There are 10 hidden switches. A switch that is on adds its own fixed numbers to the row, and there is some noise. The rows also spread widely along 12 directions, which tell nothing about the answers.
(in the rows, 128 means zero)
Some rows, each with its switches (1 for on, 0 for off) after it:
[ 61 144  76 136 137 161 137 104 143  69 155 163 131  88  85  90  78  81
 134 110 103 137 115 117 108 105 103]
0 0 0 1 1 0 1 1 0 0
[152 149 125 127 162  99  90 152 124  86  94 168 134 158 147 109 132 124
 148  74  97 106 175  77 153  93 109]
0 0 0 1 0 0 1 1 0 0
[ 48 151 127 144 191 128 110 122 174 126 127 157 102  66 107 148  81  92
 101  84 102 128 132 180  82  82 126]
1 0 0 1 0 1 1 1 0 0
[ 43 158 112 154 132 169 172  88 132 122 126 173  92  83  56 121 108  88
 130 117 123 156 129 127  98 127  77]
0 1 0 0 1 0 1 0 1 1
[ 48 153 131 124 146 110 149 130 145 130 119 195  91 147 127 105 118 123
 127 103 102 159 155 128 113 113  63]
1 0 0 1 1 1 0 0 0 0
[ 69 192 112 162 123 101  82 153 149  63 132 141 148 149 128 117  53  87
 154 132 120 116 137 107 143 148 134]
1 0 0 1 1 1 1 1 0 0
[162 161 132 171 162 112 114 123 127 131 127 114 120 138  86 130 117 133
 150 102  68 117 160  99 155 127 106]
0 0 1 0 1 1 1 0 0 0
[121 164 182 192 168 124 119 107 133 118  56 175  99  84 104 170 133  77
 150 140 156  96 157 122 121 150 123]
1 0 0 1 1 1 1 1 0 1
[137 152 111 152 142 108 129 118 130 122 160  97 131  95  90 150 108 136
 133 129 106 126 130 114 119 119  90]
1 0 0 1 0 1 0 0 0 1
[197 119 101 133 170 110 138 100 100 112 144  89 136  94  63 152 137 163
 156  82  91 120 155 100 119  95 109]
0 0 0 1 1 1 0 0 1 0
[141 181  75 143 127 113 117  82 152  70 160 129 152  51  97 143 122 114
 117 118 149  95 127 124 116  94 107]
1 0 0 0 1 1 1 1 0 0
[139 145 133 158 178  71 119 153 121  63  74 151 130 152 165 110 132 109
 137  99 107 114 136  79 142 117 141]
1 1 0 1 1 0 0 1 0 1
[ 64 112 111 104 151 184 117  93 110 110  77 192 147 113 113 149 106 111
 212 112 131 142 128 172  75 126 199]
1 0 0 1 1 0 1 0 0 0
[ 50 147  82 132 148 161 143  78 108 123 115 151 121 112  87 120 124 111
 158 114 124 142 124 146  84 125 100]
1 0 1 1 0 1 1 1 0 0
[161  93 116 123 155 167 120 101 120 113  77 188 163  93 136 105 187 123
 166 141 103 112 112  90 154 112 172]
0 1 0 0 0 1 1 0 1 0
[113  90 116 103 146 125 132 128 126 158  80 124 169 142 154 157 159 174
 157 141 111 121 141 125 125 106 165]
0 0 1 0 1 0 1 0 1 1
[150 171 121 201 157 126 133  71 122  82  72 141 132  78 128 148 173  65
 126 146 147  73 111 123 122 149 151]
0 0 0 1 0 0 0 1 1 0
[ 36 139 125 120 161 158 109 129 141  79  91 195 118  89 110 132  72  67
 145 106 153 124 150 132  93 108 131]
0 0 0 1 1 1 1 1 0 1
[153 150 126  91 113 121  87 138 110  87  76 172 165 142 129 169 124 136
 211  97 172 105 189  93 133 115 158]
0 0 0 1 1 0 1 1 0 0
[ 28 178 131 129 120 124 136 132 156 116  95 181 116 112 127 141  95  92
 154 119 123 153 115 171 106 131 161]
1 0 0 0 0 1 1 1 1 0
[123 138 116 153 137 124  42 128 128 130 109 134 184 168 132 139 117 141
 163 157 143  68 186  76 165 141 122]
1 0 0 1 1 0 1 1 1 0
[ 84 152 139 133 130 152 212 101 170 105  85 194 102  31 117 147 146  81
 129 120 115 165  72 175  90 103 169]
0 0 1 0 1 0 0 0 0 1
[ 81  75 144 107 141 147 161 118 131 114  70 186 128  81 141 132 140  97
 118 169 167 111 133  89 122 121  95]
0 0 0 0 1 1 1 0 1 0
[ 48 127 141 143 176 117  91 148 148 128  70 150 128 134 153 143  91  92
  97 116 151  85 172 115 122 114 123]
0 0 1 0 1 0 0 1 1 1
[103 106 103  99 129 105 169 105 131 119  90 157 153 119 174 148 180 145
 132 142 149 132 116 136 105 107 132]
0 1 0 0 1 0 0 0 0 0
[ 80 101 127  76 103 147 153 136 127 139 110 185 139 127 108 120 124 155
 184 128 118 169 140 106 125 117 114]
1 0 0 1 1 0 0 0 1 0

New rows, each followed by its switches (1 for on, 0 for off):
[ 84 167 124 154 174 133 141 115 165 115 134 156  93  79  97 125  93  87
  93  68  92 128 137 147 110  89  95]
0 0 1 0 1 0 0 0 0 0
[127 112 101 161 172 134 112 118 143  99 140 118 147  75  98 114 104 116
 103 128 100 100 126  83 135 101 110]
1 1 0 0 1 0 1 0 1 1
[124 106 129 168 178 157 119  90 132 115  82 127 149  66 109 173 126  93
 139 151 133  81 122 134 104 128 171]
0 0 0 1 1 0 1 0 1 0
[ 92 126 117 163 174  95 102 121 115 131  86 104 138 158 152 145 126 115
 115 132 122  81 155 121 123 136 118]
0 0 0 0 0 0 1 1 1 0
[ 87 109  96 107 135 161 164  66 129 156 100 168 137  69 111 151 187 131
 137 137 150 127 121 155  89  99 117]
0 0 0 1 0 0 0 1 1 0
[141 193  86 116 111 106 164 103 147  46 131 153 134  61 101 152 132 106
 139  81 144 128 125 121 102  83 119]
0 0 0 1 1 0 1 1 0 0
[140  99 129 151 188 134 120 104  90 143  61 133 133 155 129 135 162 132
 167 116  98 103 152 108 125 130 132]
0 0 1 1 0 0 1 1 0 0
[ 80 181 135 184 134 126 164  89 119 104  74 188  93 136 135 107 155  75
 140 132 112 134 106 135 121 171 123]
1 0 0 0 0 0 0 0 1 0
[189 159 123 156 129  54 159 114 125 100 114  85 150  99 129 177 161 153
 151 138 120 122 112 133 124 131 159]
1 0 0 0 1 1 0 1 0 1
[ 58 126  91  86 129 120 163 106 103 102  48 153 151 132 152 167 161 129
 168 131 175 125 132 140  80 121 157]
0 0 1 1 1 1 1 1 1 0
[ 70 163 124 160 133 134 128 104 118 149  74 149 119 147 121 141 148 108
 140 141 144 106 158 120 125 148  98]
0 0 1 0 0 0 1 1 1 1
[ 99 115 146 157 161 116 140 127 136 108  86 137 131 101 146 151 122  96
 127 164 130 107 123 124 122 135 138]
0 0 0 0 1 1 1 0 0 1
[ 77 153 134 111 108 119 143 134 182 139 120 176 139  91 130 154 113 135
 164 114 104 169 108 191 112 101 187]
1 0 0 0 1 0 0 1 0 0
[ 90 179 120 124 120 106 172 135 124  56 118 164  98 108 102 127  97  93
 140 101 142 148 140  97 107 118  79]
0 0 0 1 1 1 0 0 0 1
[135 131 108 116 141 104 111 101 104 119  48 165 170 167 188 146 204 154
 154 148 185  78 171  90 132 123 115]
1 0 1 1 1 0 0 1 0 1
[116  99 129 107 142 157 133 118 125 140 118 118 136  71  72 182  92 124
 149 127 154 110 161 100 105 105  83]
0 0 1 1 1 0 1 0 0 0
[144 122 154 162 178  81 143 108 146 155  84 151 116 126 162 148 184 149
 106 128 100 109 151 129 134 109  99]
1 0 0 0 1 0 1 0 0 0
[147 118 109 124 136 175 101 107 111  74 116 148 161  66  72 143  96  99
 176 130 161  94 150  77 122 112 129]
0 0 0 1 1 0 1 1 0 1
[161 102 130  95 110 128 157  93 111 160  95 128 151  70 101 198 168 164
 183 142 164 127 133 140 101 116 135]
1 0 0 0 0 0 1 1 0 0
[ 64 137 129 143 188  52 114 154 170 128 116 104 123 118 179 159  90 116
  64  89 108 107 134 176  93  87 127]
1 0 0 0 0 0 0 1 0 0
[ 65 166  89 120 121  91 126 134 114  87 116 148 138 176 153 107 115 126
 145 116 132 134 144 109 116 125  91]
1 0 0 1 0 0 0 1 0 1
[ 73  81 130  48 132 145 158 148 124 109  91 180 131  87 127 149  96 129
 164 101 148 158 135 121  84  82 117]
1 0 0 1 0 0 1 0 0 0
[100 164 103 139 140  42 139 136 175 108 103 114 154 123 194 164 163 136
  76 127 139  99 126 145 123  93 146]
0 1 0 0 1 0 0 1 1 0
[148 172 108 124 107 151 118  90 153  85  74 211 173  72 136 148 186 124
 187 134 147 116 119 127 135  99 201]
1 0 0 1 1 0 1 1 1 1
[119 171 178 174 147 127 119 127 151 129  84 173 100 100 125 157 118  70
 136 124 128 107 141 138 137 146 134]
0 0 0 0 0 0 0 0 0 0
[127 166 107 159 166 100 135 111 122  96 121 116 114 124 123 126 125 113
 116  91 101 113 133 113 118 116  90]
1 0 1 1 0 0 0 0 0 0
[138 164 115 127 161 115 124 143 116  99 115 122 119 139 100 139  96 127
 169  53  67 142 149 117 118 100 137]
0 0 1 1 0 0 1 0 0 0
[168  91 110 107 152 109 125 122  98  45  74 114 174  91 158 166 120 109
 150 134 177  72 134  84 112 119 161]
0 0 0 0 1 0 1 0 0 0
[ 69 121 121 118 173 177 113  92 128 116  66 232 122 106 119 101 144 100
 155 103 136 118 151 119 115 102 114]
1 0 1 1 1 1 1 1 0 0
[ 88 113 126 195 179 165 112  87 160 122 107 152 146  65 119 127 121  82
 122 177 104 100  94 144 117 128 160]
1 0 0 1 1 0 1 1 0 1
[ 45 186 127 170 150 165  82  69 134 174  98 194 107 132  75 151 123 104
 159 101 155 113 182 172 103 146 118]
1 1 0 0 1 0 0 1 1 0
[ 88  34 141 136 211 153 159 105 114 169  69 130 118 104 142 128 151 118
 114 152  83 119 109 135 101 122 124]
0 0 1 0 0 1 1 0 0 0
[125 164 111 141 174  92  80 131 121  66  77 138 150 138 166 155 120  98
 144 102 141  77 152 124 118 114 165]
0 0 0 1 0 1 1 1 0 0
[108 156 114 173 144 114 124 103 131 132 131  99 127 103 107 165 124 112
 115 148 138 101 137 123 115 134  89]
0 1 0 0 0 0 1 0 0 1
[ 28 109 103 118 205 132  99 118 113  90  99 124 127 114 118 157  46  89
 135  80 144 107 154 171  62 108 154]
0 0 0 0 1 1 1 1 0 0
[ 91  74  98  78 126 149 125 107 125 153  99 161 170 116 123 141 158 164
 149 140 158 121 158 104 121  98 109]
0 1 0 0 1 0 1 1 1 0
[140 102 117 130 134 121 132 143 120  55  84 141 166 108 148 118 119  95
 142 149 132 102 112  56 149 133 155]
0 1 0 0 1 0 1 0 1 0
[157 174 113 111 122  90 118 108 131  91  96 147 147 103 133 183 146 127
 146  90 192  89 179 124 113 102 122]
0 0 0 0 1 0 0 1 0 0
[ 69 189 113 119 142 120 107 129 123  94  89 139 119 130  92 171  69 102
 161  53 153 115 177 144  90 113 146]
0 0 1 0 1 0 1 1 1 0
[127 120 170 158 210 114  75 146 133 114  82 160  98 103 122 131  98  69
  93  89 142  72 189  79 145 108  74]
0 1 0 0 0 1 0 1 0 0
[ 89 215 149 159 150 104 146 131 146  70  87 159  83  74  70 179  83  70
 146  66 142 131 159 141  95 114 135]
0 0 0 1 1 1 1 1 1 1
[176  94 124  95 133 130 151 118 112 114 120 148 141  92  91 133 130 166
 179  96 101 148 143  95 125  99 120]
1 0 0 0 1 0 1 0 0 0
[ 76 175  77 179 199 103 121  70 126 111  99 133 124 143 143 124 152 112
 106  81 112 101 130 171  87 117 134]
1 1 1 0 1 0 0 1 0 0
[182 110 127 155 184 113 156  84 112  99  85 112 126  55 122 167 166 108
 125 129 124  91 113 128 103 115 140]
0 0 0 0 0 1 1 0 0 0
[ 94 126 139 140 207 139  88 121 128 114  62 170 117 114 113 156 102 101
 150  62 115 101 180 146  99  92 170]
0 0 0 1 1 0 1 1 1 0
[ 67 171  95 108 112 132 148 117 113  94 110 148 121 129  96 144  98 107
 160  94 161 140 149 113  97 124  92]
0 1 1 0 1 0 1 0 0 0
[132 157 155 120 115 113 100 149 157 159  83 147 154 112 129 215 138 139
 190 126 147 123 154 152 125 114 186]
0 1 0 1 0 0 1 1 0 0
[114 107 138 103 133 142 144 115 114 151  95 176 124 115 101 139 145 145
 188 111 112 156 148 124 115 116 115]
1 0 0 1 0 0 1 1 0 0
[153 110 175 128 135  91 129 159 170 157 109 144 136  91 158 149 144 137
 115 161 109 118 128 107 161 113 115]
1 0 0 0 0 1 0 0 0 0
[110 127 116 126 135 119 128 121 130 118  99 154 146 131 137 134 145 137
 148 137 118 117 145 109 138 122 129]
0 0 0 0 1 1 1 0 1 0
[ 78 124  59 102 132 157  85  89 138 104 145 146 180  95 115 139 115 122
 135 150 177  85 156 118 109  97  98]
0 0 0 1 1 1 1 1 0 0
[ 76 164  95 139 128 100 169 103 129  93 106 138 132 135 149 143 150 120
 143 150 130 137 108 149  97 138 132]
0 0 0 1 1 1 0 0 0 1
[ 71 155 133 104 137 155 101 145 140 112 112 205 119 129  97 125  67 122
 185  69 104 160 168 140 115 102 142]
1 0 0 0 1 0 1 0 0 1
[ 75 137  79 167 168 145 126  88 137 137 155 134 129 130 106  93 132 122
 127 120  50 135 114 146 117 111 104]
0 0 0 1 0 0 1 1 0 0
[112 154 126 153 149 146 128 122 143 166 116 146 118 135  93 125 138 139
 158  98  42 149 135 134 136 111 132]
0 0 1 1 0 0 1 0 1 0
[ 71 122 119 136 149 151 116 120 163 129 136 178 137  94 123 111 112 105
 109 141 126 122 129 112 128 102  86]
1 1 0 1 1 0 0 0 0 0
[ 88 145 120 108 133 124 111 116 127 130  83 193 134 150 131 130 140 148
 168  92 134 128 175 124 125 110 126]
1 0 0 0 1 0 1 1 1 0
[133 181 111 168 146 153 133  80 122 112 103 192 109 120  98  83 164 106
 157  87  80 134 128 113 143 123 110]
1 0 1 0 0 0 1 1 0 0
[105 168 104 157 153 159  96  80 175 157 141 173 142  99 103 151 151 134
 151 129  88 122 141 177 118 100 150]
0 0 0 1 1 1 1 0 0 0
[ 98 139 152 138 148 167 132 124 135 141  81 199 114 124  88 122 122 111
 195  96  75 158 139 133 130 119 156]
0 0 1 1 1 0 1 1 0 0
[149 152  97 157 161 155 139  69 105  66 135 185 109  81  60  66 130  96
 149  82  99 126 134  89 134 116  79]
1 0 0 0 1 1 0 1 0 0
[115 128 114 125 141 126 133 139 120  48  88 149 158 114 150 131 113  97
 168 147 127 121 106 102 120 129 181]
0 0 0 1 1 1 1 0 0 1
[ 91 112  75 137 155 112 177  71 135 118 113 119 148  93 145 147 176 135
 115 153 119 122  95 163  79 104 127]
0 0 0 1 1 0 1 1 0 0
[109 133 135 116  90 147 112 138 166 148 112 176 164 106 139 142 152 128
 152 188 138 117 134  93 167 126 119]
0 0 0 1 0 1 1 0 1 0
[129 142 149 127 139  83 124 172 153 129  99  81 146 109 141 209  95 124
 137 125 125 109 138 128 117 111 155]
0 0 1 1 0 0 1 0 0 0
[ 95 165  95 119 119 141  82 125 145 115 147 133 167 127 100 161  81 132
 189 127 119 127 145 150 113 119 165]
0 0 0 1 1 1 1 0 0 0
[ 49 139 116 174 180 119  77 139 146 129 132 123 131 147 134 117  71 101
 114 130  88 109 141 132 122 124 111]
1 0 0 1 0 0 1 1 0 1
[156 107 101  81 133 134 145 126  83  84  73 158 152 144 143 121 158 142
 190  98 121 130 141  73 128 108 128]
0 0 1 1 0 0 1 0 0 0
[ 66 117 125 163 240 136  69 111 145 135  89 122 126 101 118 162  87  94
 106  92 112  76 166 166  85  91 147]
0 0 1 1 1 1 1 1 0 0
[128 185 153 177 124 105 141 109  89  64  47 142 125 139 125 179 113  72
 200 145 173 102 135 117 108 195 164]
1 0 0 1 1 0 1 0 0 0
[114 133  93 161 143 111 105 125 162  88 148 126 166  94 128  96 115 117
 102 164 100  97 114  74 158 109 105]
1 0 0 1 1 1 1 1 1 0
[165 138 153 160 179 131  98 131 120  88  70 181 118 108 111 102 122  95
 158  73  80 111 149  87 155 112 156]
1 0 0 0 0 0 1 1 1 0
